All groups share one centre, and each spreads out both ways along 10 directions, with some noise.
Some rows, each with its group after it:
-8,-21,-1,-31,-11,34,-1,7,-2,-7,-8,-3,9,26,-25  Z144
-6,7,16,11,-7,20,-6,-12,3,-13,0,5,21,5,10  Z374
-22,21,39,21,3,31,-10,-39,-29,14,-18,-21,49,30,12  Z649
-9,21,13,10,-1,-21,-38,-1,9,-6,-8,-17,18,20,-7  Z649
15,-36,-30,14,2,-21,43,8,5,-6,27,-2,23,14,25  Z144
11,-11,-7,-3,-20,-1,69,-24,12,-10,18,39,0,40,9  Z649
-28,-6,-28,-16,4,24,-17,-7,-3,-42,-19,28,28,-3,-2  Z649
4,-11,21,-35,13,43,19,7,9,8,-27,18,5,22,-27  Z144
14,-53,-4,-10,-69,80,29,-40,-25,12,-33,52,15,-7,-21  Z551
-3,-9,-3,9,20,-18,38,-3,-14,25,-1,18,3,4,23  Z374
4,-1,11,10,-25,49,-6,-23,-13,-6,-29,59,7,-27,-20  Z551
0,-64,-46,-25,-9,19,30,-1,-59,-12,1,-3,-21,3,-37  Z551
-3,7,23,23,38,7,19,-18,-32,-13,8,8,28,1,0  Z605
-33,-16,-5,-6,-4,12,-7,-27,-43,40,-51,10,11,-17,12  Z374
18,-8,17,13,-27,-21,16,-3,35,3,-22,18,29,58,-6  Z551
-42,6,-9,-31,-17,42,-4,-16,2,-18,40,1,41,19,15  Z551
15,28,-1,27,-22,3,15,-26,32,54,-18,10,33,19,63  Z551
-20,-67,-30,-24,-45,34,-8,-3,-6,19,2,-10,74,-1,6  Z374
5,36,25,-20,52,12,4,-13,11,11,-39,-16,14,13,-11  Z649
-32,35,16,-18,6,28,3,-32,8,-37,43,7,47,18,3  Z551
33,-10,8,31,-14,6,18,46,37,15,68,12,16,39,19  Z649
-24,-8,14,-40,26,77,24,-24,-1,6,-11,6,31,-47,37  Z374
-1,-21,-5,23,10,-15,14,-5,-6,-78,-23,48,24,29,-24  Z605
29,19,8,20,6,18,43,-35,-1,-25,21,45,9,-5,-14  Z551
-4,-25,-31,-13,24,27,-12,42,-3,-19,-10,11,3,3,-4  Z605
-25,-6,-27,-16,0,-11,15,1,14,10,26,14,41,19,21  Z144
-4,27,10,-32,23,65,-7,24,5,48,-19,41,-21,-16,-5  Z144
-1,-36,19,-10,-18,17,1,2,-5,27,32,31,56,-19,-40  Z144
-33,6,-39,-39,49,31,2,6,-50,-4,-4,-2,-36,-28,3  Z374
24,13,31,42,1,-7,-14,2,22,-84,26,32,30,19,-41  Z374
22,-31,-14,25,-11,1,12,12,-8,13,-6,40,-4,-29,-4  Z144
-16,5,-7,23,1,-3,-20,-7,-34,28,39,-16,28,-16,13  Z144
-25,-45,12,21,-35,8,-26,18,-7,-16,27,-11,59,29,8  Z551
-10,-24,13,-29,-34,20,9,-3,26,-26,-13,24,27,49,-27  Z551
13,27,13,-3,-38,29,33,-73,-9,24,8,19,-4,-23,3  Z605
6,5,-22,7,27,-7,24,10,-5,4,37,-19,13,23,21  Z605
-12,-28,19,27,18,-25,-11,-23,-38,-8,18,-80,46,-24,23  Z649
23,55,31,21,1,-19,17,-26,19,38,31,-11,13,23,4  Z605
-18,-9,-20,7,16,-48,-18,15,-2,-15,-22,-21,13,26,9  Z551
-43,22,-23,-26,-9,9,3,-12,7,-1,-15,27,-13,17,41  Z374
-3,30,14,-31,18,-40,24,-52,25,36,-50,-7,57,43,-25  Z374
-12,-32,-39,-11,6,-21,15,-8,-44,24,-38,0,-8,4,-8  Z374
-9,-2,38,-2,-44,15,-1,-37,26,-11,0,26,40,-13,0  Z605
-20,22,-3,-22,14,16,10,-44,-19,3,-58,-6,22,48,-2  Z649
38,10,-11,37,15,-70,23,-28,-12,16,17,-12,1,-28,-15  Z144
-34,24,-11,-1,51,-14,21,-45,-19,-18,17,-43,48,-5,49  Z144
-20,-31,27,-5,-35,18,-13,-20,-11,0,-26,-4,49,35,-16  Z551
6,10,42,17,14,19,19,-35,-44,21,20,-11,28,10,-27  Z551
-17,8,12,-32,32,32,33,-7,5,17,26,-7,25,-9,26  Z605
9,36,41,-56,7,71,51,-31,40,6,-50,46,-7,36,-9  Z649
-21,-17,4,-17,-52,54,10,0,21,-35,39,63,1,-17,7  Z649
-31,-41,-74,-38,26,11,9,0,-64,-16,-52,-19,-17,9,-3  Z605
-17,1,-89,-23,-16,10,-15,12,-5,-18,26,-17,-14,22,21  Z605
10,-1,16,-9,62,20,91,-49,-45,-35,-29,43,-2,-2,-18  Z605
-33,-26,-14,-70,7,56,15,-6,-2,10,-13,10,32,-7,-8  Z144
-16,-11,-4,-9,3,14,20,11,27,-31,49,5,40,11,30  Z605
-41,33,-32,-32,56,32,-19,-1,-39,1,-5,-17,3,-4,10  Z605
-49,-7,-29,-34,7,-16,13,-41,-11,3,-5,-12,64,8,24  Z374
19,-45,-59,15,-4,-42,-9,43,-2,-3,-10,-10,3,29,-6  Z649
11,-23,-5,17,8,9,21,14,-8,35,46,15,26,-32,14  Z144
32,-23,36,33,-17,11,-14,-11,-29,-23,16,-7,9,-28,-51  Z144
-12,-2,36,61,-70,-13,-51,3,14,-31,36,17,42,33,2  Z649
-13,17,-2,-12,-1,51,-13,9,21,-32,39,4,15,4,23  Z374
42,-13,18,7,14,25,27,-3,1,-3,-15,-23,-1,9,-5  Z374
-3,40,-20,28,29,-6,18,-10,1,-14,10,30,52,69,12  Z649

New rows. What belongs after each?
25,-42,-5,-10,10,-6,46,27,19,36,2,-32,12,39,18  Z551
-5,-10,-3,-8,21,29,30,-23,-34,14,-8,-1,14,-10,10  Z649
7,0,24,7,13,-11,-6,-5,0,20,-14,-60,22,28,11  Z649
22,9,-13,-19,6,7,23,-1,32,-10,17,47,-8,-41,-18  Z144
-27,1,-19,-10,29,35,20,2,2,-17,2,3,26,11,54  Z144
-16,26,23,-5,26,37,-6,-23,-48,20,12,1,9,-13,-27  Z551
-12,6,-12,-19,11,4,-14,27,11,-29,7,32,-9,5,-22  Z551
-11,-3,7,-18,16,34,4,-12,-19,-3,11,-16,21,-19,-2  Z144
-33,8,-14,-5,27,-21,-11,28,-7,3,8,-1,13,49,7  Z605
-8,42,14,-18,-27,8,-26,-28,30,9,-22,14,8,1,-11  Z605
-27,-24,-27,28,2,9,-12,-11,-50,4,-37,0,13,-15,38  Z144
32,-11,16,6,20,-30,51,-33,13,-16,31,12,46,-37,-23  Z144
9,12,-40,-58,71,16,29,20,30,-10,-29,-8,8,13,1  Z649
-5,20,16,-3,40,38,4,16,-8,21,20,13,8,-10,6  Z605
-16,6,-10,-2,22,24,8,6,-4,-7,7,-12,11,18,35  Z144
-42,17,-42,-39,-14,26,-22,4,14,-15,-21,35,-9,10,12  Z144
24,-45,22,46,-58,37,21,-43,-30,26,-21,20,47,-1,7  Z551
35,-1,-39,-8,43,69,6,19,-13,-21,8,4,-15,-45,-3  Z605
13,-12,-7,28,-7,-4,-12,-11,-35,-33,11,-40,-13,-2,-6  Z144
-18,23,-15,4,38,35,0,-8,-21,-4,2,36,40,9,7  Z649
-29,-19,-13,-15,-44,6,-2,-33,-6,-33,-27,39,14,9,-12  Z605
-29,-7,-31,-8,37,-29,-25,28,0,-28,-5,-35,32,41,14  Z605
-51,39,-21,-75,25,34,-3,-31,-18,43,-30,-34,-1,22,5  Z551
-1,4,-8,-26,41,-5,21,24,27,-4,-6,-7,2,9,14  Z551
-7,-28,-17,16,3,-10,35,-42,-41,-33,-24,29,23,-14,-9  Z649
51,19,20,24,41,25,30,0,2,4,17,9,3,-17,-7  Z605
-7,11,35,-6,-13,41,3,-9,10,27,6,-26,20,40,21  Z649
-27,33,-71,-37,6,7,14,-1,31,0,22,1,-3,11,58  Z551
2,58,21,7,-20,10,-48,-1,15,-29,10,22,-27,14,-42  Z144
-26,16,-14,-9,-2,24,-20,-9,-10,-44,-25,-8,-12,21,10  Z144
0,24,-13,-15,32,-15,24,-22,6,27,0,20,14,-33,8  Z144
23,48,-48,-9,-66,32,-18,-73,-25,72,5,-47,-37,-44,12  Z605
-4,-2,13,4,21,21,42,-15,-2,-13,-18,16,-7,-12,41  Z374
-3,45,8,11,19,21,-24,-31,-14,-35,-39,39,-21,-61,-6  Z144
4,8,-34,15,-1,-24,7,-8,7,-18,25,20,-2,-29,18  Z144
-31,-13,-30,-34,-26,6,-16,2,2,26,-1,26,21,11,-20  Z144
-28,-1,0,-38,-3,32,-15,28,48,-12,-5,21,24,11,21  Z551
17,17,22,-18,43,-11,12,-41,-7,-6,-50,-19,29,11,-52  Z374
-7,23,29,21,26,-30,-8,-13,12,-37,-7,0,41,14,-1  Z551
47,-32,-26,8,-7,15,-2,29,13,3,-12,-1,-6,-8,-10  Z605
11,-18,-10,-34,-3,0,27,-18,12,6,-4,35,18,-35,-36  Z144
0,-11,-2,7,-2,45,18,-31,-41,38,-6,-7,20,-25,22  Z551
5,62,1,3,70,-28,17,-1,12,-10,28,-4,-3,8,6  Z551
-16,15,2,-1,36,32,23,-4,13,-35,-19,13,21,23,46  Z144
-13,-4,-30,-11,-11,30,-14,-8,-10,-40,-26,28,-16,-31,2  Z144
-19,1,3,-19,-32,12,-26,-3,12,-14,11,24,22,21,-36  Z144
34,10,-20,-2,-1,22,-4,10,21,10,3,-2,-11,-8,-6  Z605
-6,-15,47,-2,-40,18,21,-28,-13,24,22,-7,-16,-18,7  Z649
14,0,-30,6,43,-8,14,35,19,-19,38,20,27,-2,6  Z649
-13,5,-25,21,18,-27,0,-27,-49,5,-8,-32,10,-1,12  Z551
16,20,2,23,-6,-31,19,-6,40,19,-7,-2,30,44,38  Z551
19,-27,-1,-10,-14,-44,26,-19,0,19,5,-3,34,20,-52  Z144
-11,29,25,2,-44,-24,12,-67,6,6,-24,19,17,22,-9  Z605
3,-23,-29,-5,-5,-8,15,-5,11,-25,5,-16,22,12,12  Z605
-14,23,10,-38,29,-2,3,-19,-5,11,-21,1,-22,-43,-19  Z649
-10,-7,-29,2,22,33,40,-29,-41,-10,-16,49,27,7,1  Z649
21,-6,-24,22,-13,-35,14,27,13,25,33,3,-3,39,7  Z144
-23,29,-1,-10,27,-6,15,-26,9,-33,7,-20,30,29,27  Z144
-26,22,-15,-34,-7,27,-24,1,4,-40,-1,-34,-20,55,-5  Z144
-22,44,-3,-1,71,7,-40,10,-58,4,-3,6,-37,-51,-35  Z551
12,-34,21,-7,-43,-27,-10,-22,-12,-16,10,-22,31,31,-85  Z144
-30,-2,0,6,4,-29,-1,-45,-17,-9,-5,-21,70,17,5  Z374
-27,6,-11,-39,-7,10,10,-4,25,-15,22,-17,5,12,20  Z649
-2,-11,25,-2,6,43,-43,78,22,15,-15,71,-2,-1,-29  Z605
4,3,15,8,1,3,3,-13,0,-27,-10,9,16,13,-14  Z144
-52,-19,-25,10,-17,11,-17,-24,-48,-19,-16,-5,11,-12,40  Z374
-24,-7,-5,-11,25,2,-22,24,-2,-16,-14,-3,10,-10,6  Z551
7,23,-7,-5,9,-1,11,4,18,3,4,21,-8,9,-2  Z144
16,-17,18,24,-30,40,23,-17,-1,1,58,22,31,-30,21  Z605
-28,-11,-28,-31,-5,-1,9,-3,7,-11,-30,3,14,50,9  Z144
-10,-1,-3,-38,-19,-1,31,-14,13,16,15,-3,-31,-1,7  Z649
-11,14,-12,-4,27,-18,18,-20,-7,21,-23,10,19,2,15  Z144
8,-20,-40,10,-2,-31,16,16,0,-1,17,1,9,34,9  Z649
33,-17,-9,6,-20,-24,13,2,12,-29,32,-16,-7,18,-30  Z144
-2,0,8,-6,-1,-9,34,-17,-6,16,-9,22,2,27,-6  Z605
8,-19,20,23,19,-47,5,13,23,-36,-12,-8,35,30,-6  Z551
-37,21,-7,-43,16,15,-3,-22,4,3,-4,8,32,3,-2  Z144
-11,-14,7,-43,5,22,4,-31,-22,-24,-12,-39,14,2,-40  Z144
-8,20,6,10,6,1,16,-46,-21,-22,9,1,30,7,-8  Z551
